All rows are made from the same 12 directions, up to rounding. Whole rows:
(in the rows, 128 means zero)
[[118 150 134 114 156 118 115 143 147  76  86 157  86  99 137 113 147 153
  170 194]
 [153 122  81  98 111  79 133 134  93 135 151 126 131  63 163 159 164 117
  148  50]
 [132 119 137 133 115 154 109 161 142 115 156 142 112 125  78 133  92 117
  128 178]
 [ 98 141 130 140 123 178 132 114 145 124 110 158 131 144 122 142  82 157
   84 138]
 [116 129 147 122 142 150 203 140 158 103 128 169 166 146 165 164 173 115
  125  78]
 [ 89 128 121 186 159 147 138  67 147  94  85 169 137 172 109 137 153 101
  125 140]
 [149 152 120 130 136 148 113 116 115 117 120 134 120 136 153 111  69 180
  103 132]
 [163 145 147 123 167 165 122 103  99 130 187  95 115 122 134 172 114 125
  159 144]
 [ 92 129 129 112 106  92 104 139 134 160 126  58 103 120 108 134 120 155
   67  84]
 [119 112  92  68 147 138 128 116  63 179 119 105 116  93 142  98 151 146
  131 120]
 [160 174 116 119  85 105 100 139 147  81 130 197 114  90 171 172 142 163
  158 132]
 [ 63 115 159 159 132 149 163 148 190 116  88 132 146 172 128 124 102 104
  116 121]
 [ 88 123 127  53 123 171 171 179 132 148  86 164 125  49 162 122 112 165
  142 163]
 [108 129 138 111 184 137 130 130 125  89 168 104  91 197  89 147 210 121
  100  96]
 [103 137 105 125 130 121  76 131 126 104 151 119  83 126 147 170 124 100
  191 106]
 [135 142 127 123 135 101 166 103 123 143  95 106 144  69 148 137 126 173
   77  98]]

Rows cut short, each followed by the rest of it:
[130 114  87 159 175 128 156  93 111  93  55 177 138 101 136  72 109 131]  [137 156]
[114 135 123  64 111 174 109 176 109 159 155 113 111 145 184 120  70 163]  [138  97]
[135 124  90 171 112 160 118 115 124 114 153 154 141 108 149 173  23 103]  [143  87]
[165 152 116 154 170 102 112  89 112  85 111 132 112 104 171 125 124 127]  [196 149]
[152 159 186 147 126  80 100 149 169 101 185  49 100 167 109 168 138 138]  [103 103]
[ 95 168 144 120 123 144 152 117 160 119 110 132 131  93 201 201 102 160]  [134  85]
[ 95 163 131 135 157 125  78 104 138  95 112  99  67 134 124 148 112 164]  [123 146]
[151 122 161  52  96  79 133 197 123 175 152  78 131 130 159  91 197 137]  [151 112]
[131 137 123 175 117 112  97 105 137 126 109 108 130 155 139 107  61 137]  [114 117]
[135 117 100 136 175 125 161 141 124  66 152 135 113 120  97 151 130 128]  [77 68]
[ 84 149 149  76 134 184 137 167 147 125 119 129 101 148 137 128  91 201]  [ 65 129]
[103 152 148 119 170 155 135 128 148  90 116 131  94  94 143 167 121 140]  [166 167]
[171 132 164 130 147 129 184 135 138 119 159 117 150  64 118 175 137 123]  [128 144]
[176 158 119 112 133  70 109 110 110  99 127 142 115 128 160 121 215 150]  [156 119]
[138 123 127 136 130 158 140 100 115 140 113 173 155 140 138 113 148 110]  [163 168]
[140 117 168 152  99  86 108 128 148 165 115  95 138 102  87 106 146  94]  [166 213]
[128 124 127 148  96  67 137 159 169 105  86 136 128  79  92 108 118 150]  [ 75 137]
[159 142 157 108 105 131 192 138 147 132 113 183 186 152 172 117 188 157]  [103 112]
[ 80 114 113 137 128 111 122 112 122 165 114  61 125 138 131 128  96 125]  [86 58]
[118 119 113 151 199 138 164  95 124  75  68 174 130 163 120  74 172 128]  [125 153]
[ 56 118 141 119 155 129 117 117 134 148 112  66  99 183  93 116 163 126]  [ 86 109]
[136 134 142 144 177  87 145  95 123 121  98  80 125 103 150 116 152 123]  [159 134]
[105 155 154  95 106 180 103 156 147 134 132 150 120 200 187 120 103 157]  [156 137]
[ 65 102 133 115 174 208 189 126 127 147 123 120 144 139 134 148  98 107]  [115 101]
[ 82 157 129 119 148 129 149 110 155  95  83 151 104  49 153 194 148 148]  [148 140]
[121 135 107 120 119 136 147  83 104 162  91 149 158 123 162 119 143 155]  [100 102]
[ 91 123 106  89 116 160 105 121 102 164 104 141 114 170 106  83 144 170]  [ 70 137]
[143 144 158 150 137 102 126 107 147 107 145 110 110  98  51 171 176 137]  [ 83 171]
[189 117  93 139  84  57 115 130 101 151 117 131 161  95 173  82 116 116]  [163  97]
[ 67  86 108 142  91 122 149 158 165 130 102 170 145 108  86 141 147  68]  [128 119]
[133 130 132  76 160 126 145 172 125  96 118 147 107 141 148  88 181 151]  [146 139]
[119 158 160 115 131 132 108  97 121 172 121  63 119 150 156 126 114 174]  [105 128]
[ 78 108 130 147 135 166 119 113 137 139 124 132 120 147  76 140 125  91]  [129 164]
[140 149 131 117 142 173 133 133 129  99 144 167 123 127 168 156 104 138]  [167 140]
[116 137 149 103 101 159 140 145 138 167 108 129 146 112 174 119  78 156]  [136 146]
[149 116  99 167  84  41 115 122 132 137 112 103 141  71 105 125 112 119]  [94 88]
[125 146 148 122  39  74  92 176 172 153 133 107 134 120 171 145 100 136]  [142  94]
[162 174 148 127 108  99  98 112 134 122 157 101 108  80 143 191 126 163]  [130 131]
[144 114 145  85 142 160 174 201 144  89 167 170 127 130 101 133 160 128]  [116 140]
[106  83 111 179  68  99 128 162 170 127 126 157 155 114  68 135 103  57]  [121 120]
[ 89 116 149 188 105 111 148 130 192 108 110 137 152 157  85 152 127  93]  [ 86 109]
[125 135 161 175 112  70 124 127 179 113  82 113 135 118 124 112 127 117]  [145 163]
[124  91 121 118 176 129 133 153 104 135 130  75 105  97  93  85  92 106]  [145 158]
[ 72 135 138 134  75 126  79 117 147 182 111  88 117 143 116 138  93 138]  [101 129]
[161 164 110 120 113 114 104 129 127  92 106 175 116 114 177 115 109 182]  [137 136]
[118 139 168 105 116 114 156 130 149 149 118 125 151 162 147 129 213 136]  [120 119]
[122 105 125 109 188 130 152 158 114 106 144  87 100 100 105 120 121 114]  [134 123]
[102 119 165 101 165 175 179 166 142 142 130  83 128 105 139 132  68 143]  [113 133]
[150 149 157  94 103 108 136 147 136 147 141 113 134  97 158 149 155 153]  [137 127]
[181 154 124 140 102 103 119 102 117 134 122 134 139  87 124 128 105 183]  [ 77 141]
[141 132 126 138 125 110  85 118 112 136 182  69 101 148  82 152 120 131]  [84 98]
[111 137 193 128 157 194 163 122 152 149 127 106 139 131 118 143  96 137]  [128 198]
[160 122  90  81 193 126 140 148  79  85 128 139  91 102 129  83 153 162]  [127 130]
[ 88 143  78 121  55  84  67 129 139 129 110 157  99  85 133 172 136 136]  [127  91]
[131 114  83 126 125 149 186 117 119 108  74 235 172 114 144  99 152 143]  [ 96 114]
[157 125 144 161 122  64 112  91 123 155  99  93 148 136 134  82 168 104]  [166 157]
[109 105 164 174 147 100 149 174 186  99  86  98 133 134 125  78  67  94]  [159 159]
[ 81 122 158 154 119 152 156 141 184 112 109 160 150 175 125 145 139  95]  [133 130]
[148 112  85 142 100 155 125 156 128  93 123 225 152 178 141  83  91 121]  [127 114]
[115 110 125 125  86 145 111 130 118 184 175  96 129  63  82 191  90  95]  [126 135]
[169 117  92 123 110 133  78 119  81 137 176 147 112 119  82 127 136 110]  [143 157]
[ 76 138 161 103 123 103 124 130 157 144  89 108 108 120 118 133 204 133]  [139 164]
[122 124 102 142 174  90 140 107 121  84 103 132 114 117 137 125 177 107]  [154 102]
[132 124 139 124 107  79 136 191 162 104 162  92 126 148 141 141 124 121]  [104  41]
[158 100 103 166 161  77 154 161 136  72 109 122 125  71 113  92  74 106]  [136 119]
[ 98 101 100 115 115 146 161 106 108 171 108 150 151  64 102 150 146 110]  [109 128]
[174 138 163 167 128  79 132 112 144 129 100 109 156 126 166  90 127 114]  [186 166]
[127 113  89 136  89 135 134 127 120 136 146 164 143  72 101 176 106 112]  [101  99]
[158 113 100 105 211 113 172 136  86  86 144 101 113 120 137 104 153 137]  [111  68]
[136 134 142 114 108  99 102  99 110 179  95 119 151 203 181  58 203 125]  [176 140]
[ 83 110 128  98 166 182 181 162 139 107 150 137 114  88 101 185 125 114]  [111 112]
[153 123 130  80  87 112 125 203 136 126 144 154 125 106 138 105 136 143]  [141 139]
[162 154 142 119 111 155 106 124 113 151 171 101 129 138 156 147  66 165]  [112 115]
[130  76 102 116 117  93 129 206 126 125 142 108 122 115 102  75  97  88]  [138 103]
[122 120 116 127 129  89  98 181 147  85 116 115  83 129  83  83 103 151]  [ 89 138]
[115 157 147 105 107 135  92 169 150 131 118  96 101 154 174 101  43 192]  [109 121]
[ 75  91 105 161 144 126 156 100 128 145 117 108 154 147 135 147 139  54]  [147  56]
[172 139 131 129 127 180 111  99  97 139 175 156 130 119  94 155 118 133]  [130 188]
[110 156 171 131 157 131 124 135 157 115  99  88 116 181 196 100  93 155]  [158 128]
[117 112  65 167 131  82 124  63 105 112  93 171 132  68 100 156 196  78]  [154 117]
